There are 5 ways to turn a row about zero (a turn may also mirror it). The second row of each pair is the first, turned, with some noise. The first 45 pairs use one turn. New pairs use 3 turns, one after the other, and a turn may come again.
Some pairs, each with its turns in order after it:
[-52  60 -63 -45 -49  18  58  11]
[-33 -54 -85 -12 -32  74 -11 -29]
V

[ 17 -45  14 -22 -57 -25  40 -39]
[-23 -23  71  28 -33  41  -6  14]
G

[ 63  39 -35  30   0  21 -41  35]
[ 26   4 -30 -12  27   6 -11  92]
D

[-37 -25  12 -39  49 -13   4 -23]
[-42  31  23  28  41 -27  -8 -22]
J

[ 11 -10  28 -22 -18  57   5  46]
[ 15 -40  20   2  44  51  -9  -6]
H

[-59  61  28 -29 -60  -9 -27 -58]
[ 29 -72  41 -85 -35 -15   6  23]
G

[ 14  53   0  56  17  48 -17  59]
[ 32  35 -17  21 -77   1 -39  47]
V

[-10 -61  -8 -64 -30 -49  50 -20]
[-39 -47  -8  21  60  -2  56 -52]
V

[-18 -13 -24  54 -51   3  37  32]
[-33   0  13 -43 -66  14 -25  31]
D

[ -9  48  13 -48  62  -9   5 -19]
[ 67 -22 -24 -17  21  16 -42 -27]
G

[-32  29 -22  43  -3 -49 -63  42]
[ 11   6  -2 -60 -74 -54   7  -8]
V

[-42 -62 -51  48 -50  21  12  30]
[-18  -6   2 -75  20 -10  39  82]
J

[ 36 -61 -63  27 -42  61 -36 -46]
[ -37   29  -22   37 -110    0   39   34]
G

[ 64  34 -40 -26 -12  61 -38 -21]
[ 29   0  48  18 -39  87 -14  17]
J

[ 52  52  44  37 -30   9 -26 -27]
[-61 -17  17 -63 -12  19 -15  47]
H

[-53  28  23 -59 -28 -51  29 -20]
[ -4 -23  -4 -28   8  51  38 -81]
V

[ 17  -9  48  13 -35  -3 -25 -21]
[-25 -51  23  13 -19 -28  10 -11]
G

[ 61 -63 -48  51  35  42  28  17]
[ 10 -44   6 -48  79  59 -32  40]
J

[-23 -49  41   6  -7 -28  18 -43]
[ -2   7 -37 -17   4 -36 -59 -32]
H

[-11 -62 -17  46  50 -64 -45 -40]
[ 47  51  28 -27  78 -54 -29   3]
J

[ 62 -16   9 -59  63 -29  32  -7]
[ 31  42 -33  40  79 -20  11 -37]
V

[ 39  13 -58  13 -26 -42 -29 -14]
[-40  25 -41 -50   3 -40  21  20]
V

[ 56 -20 -16  16 -52  28  26  56]
[ 17   9  82   7  39  34 -27  21]
H

[ 55 -19  50  37  59  12 -45  40]
[ 64  55  37  36  -7 -55  -6  40]
V

[ 11  45 -46 -64  47  61  18  -8]
[-39 -36   7  80 -10  38  58 -18]
H

[ -9  -7 -39  45  12  12   6 -21]
[ -4  39  18  -4 -42   5   4 -30]
H

[-57  39  46   3 -35 -12  61  18]
[-18 -11  58 -74  46  19   4 -26]
G

[ -3  37 -16  54 -21  57 -60  62]
[ 19  -4 -30 -22 -64  19 -53  82]
J

[11  1 41 17 62 28 64 51]
[ 35  26   3  95 -20   3 -36 -24]
V

[-39 -30  37 -32  16 -16  19  38]
[ -3  27  53  34 -25  11  24 -30]
D

[ 20  -3 -47  41  61  51  46 -56]
[-22 -49 -60   1  26  74 -54 -14]
D

[ 18 -54 -53  25  54 -17   6 -34]
[ 13  25  35 -43  82  14 -22  -7]
J

[ -9 -53  20 -52 -31 -12   0   0]
[ 13  29  -8  17 -46 -26  37 -46]
D

[ 22  10 -16  56 -63  12 -19  18]
[-73  -3 -16 -16 -13 -21  28  37]
G

[-22 -28 -30  18   4  -6   7  10]
[ 8 33  8  9  8 11 31 16]
G

[ 35  48  -3 -35   3 -25 -45 -12]
[ 14  13 -15  15  59 -54  10  25]
D

[ 51  -8  37 -63 -48   2 -29 -34]
[-66 -17 -14  -6  79 -10 -16  26]
H

[  9 -53  -2 -26 -53  55  44  12]
[  8  53 -41 -28 -67  31   5 -27]
D

[ 45  26 -10  31  42 -44 -51 -49]
[ 78  35  24  -7  10  -1 -51 -44]
J

[-28 -33 -46  18 -57   7 -21  38]
[48 70 13 -7 38 31  5  1]
H

[-32  28 -17  31 -63 -55   5  -9]
[-54 -17  24 -45 -22 -64 -10  18]
D

[-26  64  30 -31 -64  15 -61 -40]
[-55   9 -76 -32  27  51  18  55]
H

[ 50 -19 -22 -37  50 -48  52  64]
[ -2  45  -5  59  71  37 -65   6]
G

[ 49  55 -48  44 -47  34 -29 -46]
[  1 -23 -70 -75  36 -22 -22  52]
D

[-30  54 -31   2   1 -50   3 -48]
[  8  52  12 -39 -34 -18   8 -62]
J

New pairs, each followed by its turns in order:
[ 60  12 -34 -16  25 -62  64  40]
[-41  -2 -65 -20  -5  45   1  87]
J G V

[ 25  31 -11 -51 -54 -33  19  -6]
[ 25 -39  42  27  36 -21  37 -27]
D G H

[-53 -37  53 -45 -33  -8  51 -32]
[  3 -67 -29 -73 -52 -13 -24  -5]
D H V

[-22 -22  47 -13  34 -55  34 -51]
[ 33 -18 -77  -5 -40   4 -24 -40]
V G D

[ 45 -46  45  48  17 -31  31 -26]
[ 12  25 -13  47  65  35  19 -53]
H V V

[  5 -37 -11  32 -32 -49  27  62]
[-14  19  -8 -75 -39 -14 -33  39]
J D J

[-43 -11  42 -44 -33 -28 -37  33]
[ -3  30 -45 -30 -41 -22 -46  42]
H G V

[ 51  33   7 -29 -41  51  20  31]
[  4 -24  57  39 -40   2 -58  -8]
J H J

[ -4 -55 -25  59  -9  29  63 -37]
[ 52   8 -24  -4   9 -57  38  72]
V J H

[ 43  51  -7   5  10  25 -26 -47]
[ 27 -54  22  23 -53  15  22   2]
V D H

[ 50 -37  -5 -56  46  32  23  51]
[ 31  43  48 -29  -2 -65 -29 -46]
V H D

[-31 -25  17 -23  25  43  51 -60]
[ -7  54 -41 -14  58  25 -41 -14]
G G H

[-12  15  -4  -9  59  46 -59  21]
[ 23 -62  20 -25   4   1 -13  67]
D V D

[-54  46 -50  43 -21  25 -46 -18]
[-44  12 -52  -6  38  42 -53  45]
J H J

[-26  27  39 -34 -45 -16 -15  18]
[ 41  -9  31   7  51 -25 -10  23]
D G V

[-16  63  -4 -49  54  -4 -51  18]
[-26  41  13 -27  64 -20 -71   6]
D H H

[ 31 -52 -48  46 -46 -13  32  10]
[-46 -51 -15  23 -31 -10  40  58]
H J G

[ 28  24  15 -52  17 -49   7 -54]
[ 43  28  21  49 -18  11 -29 -55]
D J J

[-63   5  21 -22  -2  61  -5  41]
[ 33  51 -43 -40 -30  23 -37  29]
V G H

[-24 -38  60   7  13 -51   9 -12]
[-57   8  18 -57  32  -7   2 -26]
G D H

[ 14 -53  47  42  39 -36  19  53]
[-39 -20 -61  49  16  44  22 -42]
H J G

[-47 -22  48 -22 -35  26 -64  63]
[-18 -69  62 -14  35   8   1  68]
J H H

[-10  12   6  40  26  16 -13 -37]
[ 11  30 -13  38  23  22  13 -22]
J V V

[-27  41   7 -25  -8  -6 -19  47]
[ 17  -5  15  23  11  23  31 -56]
H J H

[  7  -2 -45 -63 -24 -41  46  51]
[-15  59 -58 -42  57  24  30  -5]
J G D

[-15   7   9 -58  56 -40  27 -60]
[46  0  7 -5 18 97 -5 22]
G D J

[-12 -45 -25  31 -55  32  40 -52]
[ 27 -53 -13 -11  -6  44 -71 -29]
J V D

[-41 -35 -21  43 -62  37  11 -59]
[  5 -55   7  58  56 -37 -52 -16]
D V V

[ -6 -33  22  55  -8   2  53 -63]
[ 32 -35 -17  42  19  51  15 -66]
J V G

[ 58  42   4 -20  18  30   8  23]
[ -1  39  15 -13 -48  23 -28 -39]
D H D

[-21  26 -29  35  -5  -5 -20  55]
[ -2  -9  32 -22  36  12 -18  58]
V D G

[ 35 -48 -45  55   5  13 -41  40]
[-25  65  20  23 -24  41  57 -18]
G J J

[ -1 -23 -25  56 -49  21  18   4]
[ 16   3  -6 -24 -67 -21   0 -35]
V V D

[ 31 -36  -2 -59 -53  35  58 -11]
[-54  12 -27 -40  69  15 -50 -18]
V G D

[ 44 -46  48 -43 -30 -29  -4  50]
[  8  11  25 -69 -55 -53 -36  -4]
V V J

[ 29  34  47  49   1  -2 -18 -63]
[ 49  45   4   8  -5   9  78 -11]
H G V

[-54  43  64   0  54 -40 -48 -26]
[-80 -48 -18  57 -49  28  16 -25]
H V D

[ 45 -24  24 -45  29  42 -39  10]
[ 34  54 -35  -6  11 -16  12 -60]
J H D

[ 59 -41 -16 -33 -30 -48 -29  45]
[-75  11   9 -29 -49 -32 -12  49]
H V H

[-56 -10  41 -32  17 -20  -8  55]
[ 31   4 -22  -8 -33 -15  78  17]
D H D

[ 42 -29   0  48  62   7 -18 -28]
[ 39   3  25  57  47 -31 -25  26]
V H H

[-52  30  16  -3  32  46  60 -29]
[ 51 -23  45  13  -6  38  65 -27]
D G J

[-16 -52 -37 -49  36 -58  -2  51]
[ 31 -35 -45  76 -30  20 -35 -41]
D G H

[-25 -14   0 -52  64  25  37  61]
[-18  32 -26 -41  91 -33  15  -4]
J V H

[  2  -8  26  30  36  12 -55 -63]
[-41 -36 -41  19 -12  38 -56 -23]
V V G

[ 59 -31 -35  13 -10 -60  43 -64]
[-52 -56  -5  45 -14 -57  53 -42]
D D V

[-45   4 -57   5 -26 -35  18   4]
[ 11  29   2  47 -25  33  50  18]
V G V

[ -8   6 -47 -21 -33  34  64  10]
[ 25  -9 -46  33 -59 -10   4  39]
H V J

[-23 -12  31 -31 -36 -53 -52  51]
[ 37  18  43 -52 -57  37  34   3]
H D H

